The rows of each matrix lie in a flat space through zero, up to rounding. After each matrix: how many dimensions does the smallest such space have?
(in the rows, 128 means zero)

163  114  136  122  99  178  158  115  97  143  148  111  88  182  129  80  85  89  152  119  117  108  128
114  118  110  114  158  111  102  145  160  118  84  145  154  84  118  167  192  153  95  133  133  144  111
136  110  119  115  131  155  124  150  133  128  96  153  120  129  119  127  154  132  125  122  129  128  118
122  114  115  116  144  135  111  156  147  122  86  160  137  106  118  148  175  148  113  125  134  136  117
99  158  131  144  148  56  112  97  145  120  155  90  167  87  139  163  128  140  106  145  130  142  134
178  111  155  135  56  241  186  150  59  152  161  161  43  243  130  27  28  84  212  98  121  86  153
158  102  124  111  112  186  144  141  114  137  110  142  95  164  120  97  126  108  140  116  122  116  118
115  145  150  156  97  150  141  165  102  129  148  184  109  159  134  102  77  146  184  113  140  116  164
97  160  133  147  145  59  114  102  142  120  157  98  165  91  140  160  123  143  113  143  132  141  138
143  118  128  122  120  152  137  129  120  133  125  128  113  146  126  112  122  116  134  124  124  122  124
148  84  96  86  155  161  110  148  157  125  53  143  128  106  106  148  214  129  85  126  124  137  87
111  145  153  160  90  161  142  184  98  128  143  211  104  165  133  97  73  156  198  107  145  114  172
88  154  120  137  167  43  95  109  165  113  128  104  184  59  133  189  168  159  87  148  134  153  125
182  84  129  106  87  243  164  159  91  146  106  165  59  208  115  58  103  92  168  102  120  100  121
129  118  119  118  139  130  120  134  140  126  106  133  133  115  122  139  156  133  113  129  128  133  117
80  167  127  148  163  27  97  102  160  112  148  97  189  58  139  189  149  160  94  150  136  153  135
85  192  154  175  128  28  126  77  123  122  214  73  168  103  156  149  62  138  137  148  132  136  164
89  153  132  148  140  84  108  146  143  116  129  156  159  92  133  160  138  167  130  132  142  141  145
152  95  125  113  106  212  140  184  113  134  85  198  87  168  113  94  137  130  158  105  132  114  126
119  133  122  125  145  98  116  113  143  124  126  107  148  102  129  150  148  132  105  137  127  137  120
117  133  129  134  130  121  122  140  132  124  124  145  134  120  128  136  132  142  132  127  133  131  134
108  144  128  136  142  86  116  116  141  122  137  114  153  100  133  153  136  141  114  137  131  138  131
128  111  118  117  134  153  118  164  138  124  87  172  125  121  117  135  164  145  126  120  134  131  121

3

146  104  50  155  75  157  101  141  129  152  78  139  122  118  141  91  182  190  75  174  110  142  154
104  188  98  106  117  151  141  127  115  84  143  156  103  102  171  139  179  79  123  213  178  98  107
50  98  183  140  154  91  129  129  130  182  135  96  142  123  135  112  71  141  108  113  83  160  119
155  106  140  115  136  137  123  117  122  110  119  113  132  138  106  130  164  137  123  109  117  133  148
75  117  154  136  138  117  126  154  128  181  155  134  148  134  123  114  106  127  92  161  98  158  132
157  151  91  137  117  173  136  129  161  100  96  121  118  103  178  125  160  162  126  148  155  133  106
101  141  129  123  126  136  136  141  114  129  121  118  128  123  140  133  125  111  139  169  139  108  133
141  127  129  117  154  129  141  119  155  118  103  110  139  141  116  143  138  152  142  124  124  143  128
129  115  130  122  128  161  114  155  107  127  118  142  136  136  130  113  202  119  81  201  112  123  165
152  84  182  110  181  100  129  118  127  120  146  109  147  163  101  151  126  115  160  64  102  137  131
78  143  135  119  155  96  121  103  118  146  115  117  130  112  156  135  58  104  146  93  124  136  102
139  156  96  113  134  121  118  110  142  109  117  175  119  132  113  127  176  120  88  159  126  138  131
122  103  142  132  148  118  128  139  136  147  130  119  142  142  131  130  125  139  130  125  108  143  126
118  102  123  138  134  103  123  141  136  163  112  132  142  154  98  123  123  151  118  143  95  138  148
141  171  135  106  123  178  140  116  130  101  156  113  131  98  142  137  123  116  131  108  168  152  110
91  139  112  130  114  125  133  143  113  151  135  127  130  123  137  130  105  116  139  165  138  119  127
182  179  71  164  106  160  125  138  202  126  58  176  125  123  123  105  133  191  82  158  133  141  134
190  79  141  137  127  162  111  152  119  115  104  120  139  151  116  116  191  150  114  128  104  117  170
75  123  108  123  92  126  139  142  81  160  146  88  130  118  131  139  82  114  178  151  151  108  133
174  213  113  109  161  148  169  124  201  64  93  159  125  143  108  165  158  128  151  180  174  112  116
110  178  83  117  98  155  139  124  112  102  124  126  108  95  168  138  133  104  151  174  182  100  109
142  98  160  133  158  133  108  143  123  137  136  138  143  138  152  119  141  117  108  112  100  140  129
154  107  119  148  132  106  133  128  165  131  102  131  126  148  110  127  134  170  133  116  109  129  129

11

144  155  159  154  123  125  129  141  72  105  125  103  119  112  101  113  127  117  96  112  112  111  112
155  133  126  132  164  115  129  144  122  139  140  144  111  137  158  125  149  120  93  141  187  102  131
159  126  35  119  96  123  128  157  160  164  60  117  108  155  97  122  167  115  129  119  109  118  157
154  132  119  127  118  114  104  112  182  127  91  163  147  182  133  171  153  117  149  139  108  177  140
123  164  96  118  202  91  94  160  109  78  130  154  128  107  94  72  60  176  137  128  76  94  123
125  115  123  114  91  107  95  83  172  121  93  143  148  198  131  154  111  160  117  159  122  152  107
129  129  128  104  94  95  147  130  91  140  82  123  135  103  134  152  177  91  97  101  147  132  152
141  144  157  112  160  83  130  150  31  81  128  118  113  82  121  114  146  104  97  103  147  113  158
72  122  160  182  109  172  91  31  160  110  139  164  140  147  127  171  120  122  116  158  116  159  77
105  139  164  127  78  121  140  81  110  147  97  115  138  139  115  162  168  117  111  129  161  175  127
125  140  60  91  130  93  82  128  139  97  74  179  146  144  126  110  97  158  134  125  81  132  137
103  144  117  163  154  143  123  118  164  115  179  148  126  171  130  148  109  139  169  188  132  130  105
119  111  108  147  128  148  135  113  140  138  146  126  100  134  130  162  181  96  159  135  138  131  158
112  137  155  182  107  198  103  82  147  139  144  171  134  151  126  138  146  109  130  117  82  186  92
101  158  97  133  94  131  134  121  127  115  126  130  130  126  88  118  130  161  132  111  120  114  144
113  125  122  171  72  154  152  114  171  162  110  148  162  138  118  155  157  90  74  125  159  133  93
127  149  167  153  60  111  177  146  120  168  97  109  181  146  130  157  148  97  104  136  153  142  78
117  120  115  117  176  160  91  104  122  117  158  139  96  109  161  90  97  175  186  128  112  116  140
96  93  129  149  137  117  97  97  116  111  134  169  159  130  132  74  104  186  116  94  135  86  101
112  141  119  139  128  159  101  103  158  129  125  188  135  117  111  125  136  128  94  89  80  153  126
112  187  109  108  76  122  147  147  116  161  81  132  138  82  120  159  153  112  135  80  26  125  131
111  102  118  177  94  152  132  113  159  175  132  130  131  186  114  133  142  116  86  153  125  117  66
112  131  157  140  123  107  152  158  77  127  137  105  158  92  144  93  78  140  101  126  131  66  69

16

139  118  153  105  150  103  161  110  144  120  150  139  138  133  140  121  137  94  135  125  123  129  111
118  224  132  53  120  134  105  135  143  182  151  149  153  81  131  101  144  123  136  96  114  117  111
153  132  169  125  84  140  121  144  129  115  101  159  128  137  119  118  139  149  118  128  162  153  134
105  53  125  135  187  60  163  112  138  84  126  89  67  170  136  136  109  76  141  169  127  125  103
150  120  84  187  109  155  96  132  101  111  112  117  174  116  104  155  133  161  110  135  138  125  165
103  134  140  60  155  70  141  131  131  162  140  136  91  125  135  120  110  84  153  126  94  147  95
161  105  121  163  96  141  131  149  165  67  82  107  77  172  120  140  135  98  111  146  167  155  134
110  135  144  112  132  131  149  126  131  137  128  140  101  127  129  112  136  124  138  128  120  130  121
144  143  129  138  101  131  165  131  135  95  136  127  119  117  134  115  163  108  140  132  152  101  123
120  182  115  84  111  162  67  137  95  204  119  159  164  91  108  127  118  157  131  89  91  175  157
150  151  101  126  112  140  82  128  136  119  122  102  160  118  143  153  116  118  120  95  156  121  146
139  149  159  89  117  136  107  140  127  159  102  178  133  130  93  109  139  136  119  130  110  197  135
138  153  128  67  174  91  77  101  119  164  160  133  216  101  130  131  116  114  126  105  112  137  127
133  81  137  170  116  125  172  127  117  91  118  130  101  145  129  137  134  128  134  144  142  123  133
140  131  119  136  104  135  120  129  134  108  143  93  130  129  166  133  120  117  135  106  160  89  126
121  101  118  136  155  120  140  112  115  127  153  109  131  137  133  114  130  113  139  143  106  120  125
137  144  139  109  133  110  135  136  163  118  116  139  116  134  120  130  134  108  116  136  135  140  111
94  123  149  76  161  84  98  124  108  157  118  136  114  128  117  113  108  133  138  141  118  151  118
135  136  118  141  110  153  111  138  140  131  120  119  126  134  135  139  116  138  117  115  133  128  134
125  96  128  169  135  126  146  128  132  89  95  130  105  144  106  143  136  141  115  157  149  133  138
123  114  162  127  138  94  167  120  152  91  156  110  112  142  160  106  135  118  133  149  162  69  89
129  117  153  125  125  147  155  130  101  175  121  197  137  123  89  120  140  151  128  133  69  194  142
111  111  134  103  165  95  134  121  123  157  146  135  127  133  126  125  111  118  134  138  89  142  110

11

138  138  168  128  108  162  162  114  100  108  176  120  153  127  143  148  136  126  131  151  91  145  129
138  180  124  108  135  149  180  147  168  67  136  156  94  165  163  120  104  101  152  130  103  154  110
168  124  158  160  91  149  167  144  92  79  152  123  124  120  131  144  149  134  135  131  86  155  101
128  108  160  138  110  143  125  106  86  148  160  107  166  108  121  147  146  141  117  145  115  126  140
108  135  91  110  157  103  103  134  169  147  91  141  107  140  125  108  109  121  129  113  162  112  134
162  149  149  143  103  154  182  148  119  63  151  137  109  139  147  137  133  120  144  131  84  160  99
162  180  167  125  103  182  218  142  127  35  182  144  114  157  172  143  122  104  155  148  59  176  100
114  147  144  106  134  148  142  110  132  129  156  129  146  138  145  135  118  118  131  146  118  131  142
100  168  92  86  169  119  127  132  195  127  104  155  101  163  148  105  91  103  140  122  153  121  136
108  67  79  148  147  63  35  129  127  211  56  113  125  94  75  108  141  157  102  95  199  82  143
176  136  152  160  91  151  182  156  104  56  147  132  106  130  139  140  144  127  143  126  79  163  90
120  156  123  107  141  137  144  129  155  113  132  142  118  148  146  122  110  113  137  132  125  134  129
153  94  124  166  107  109  114  146  101  125  106  118  116  105  103  129  151  147  122  110  130  128  110
127  165  120  108  140  139  157  138  163  94  130  148  105  155  152  120  107  108  143  129  118  141  120
143  163  131  121  125  147  172  145  148  75  139  146  103  152  153  126  116  110  146  130  102  152  109
148  120  144  147  108  137  143  135  105  108  140  122  129  120  126  137  142  134  129  129  108  140  116
136  104  149  146  109  133  122  118  91  141  144  110  151  107  116  142  148  143  119  135  119  127  131
126  101  134  141  121  120  104  118  103  157  127  113  147  108  110  134  143  143  116  128  137  117  136
131  152  135  117  129  144  155  131  140  102  143  137  122  143  146  129  119  116  138  135  112  141  123
151  130  131  145  113  131  148  146  122  95  126  132  110  129  130  129  135  128  135  121  111  142  108
91  103  86  115  162  84  59  118  153  199  79  125  130  118  102  108  119  137  112  111  189  89  153
145  154  155  126  112  160  176  131  121  82  163  134  128  141  152  140  127  117  141  142  89  154  116
129  110  101  140  134  99  100  142  136  143  90  129  110  120  109  116  131  136  123  108  153  116  123

3
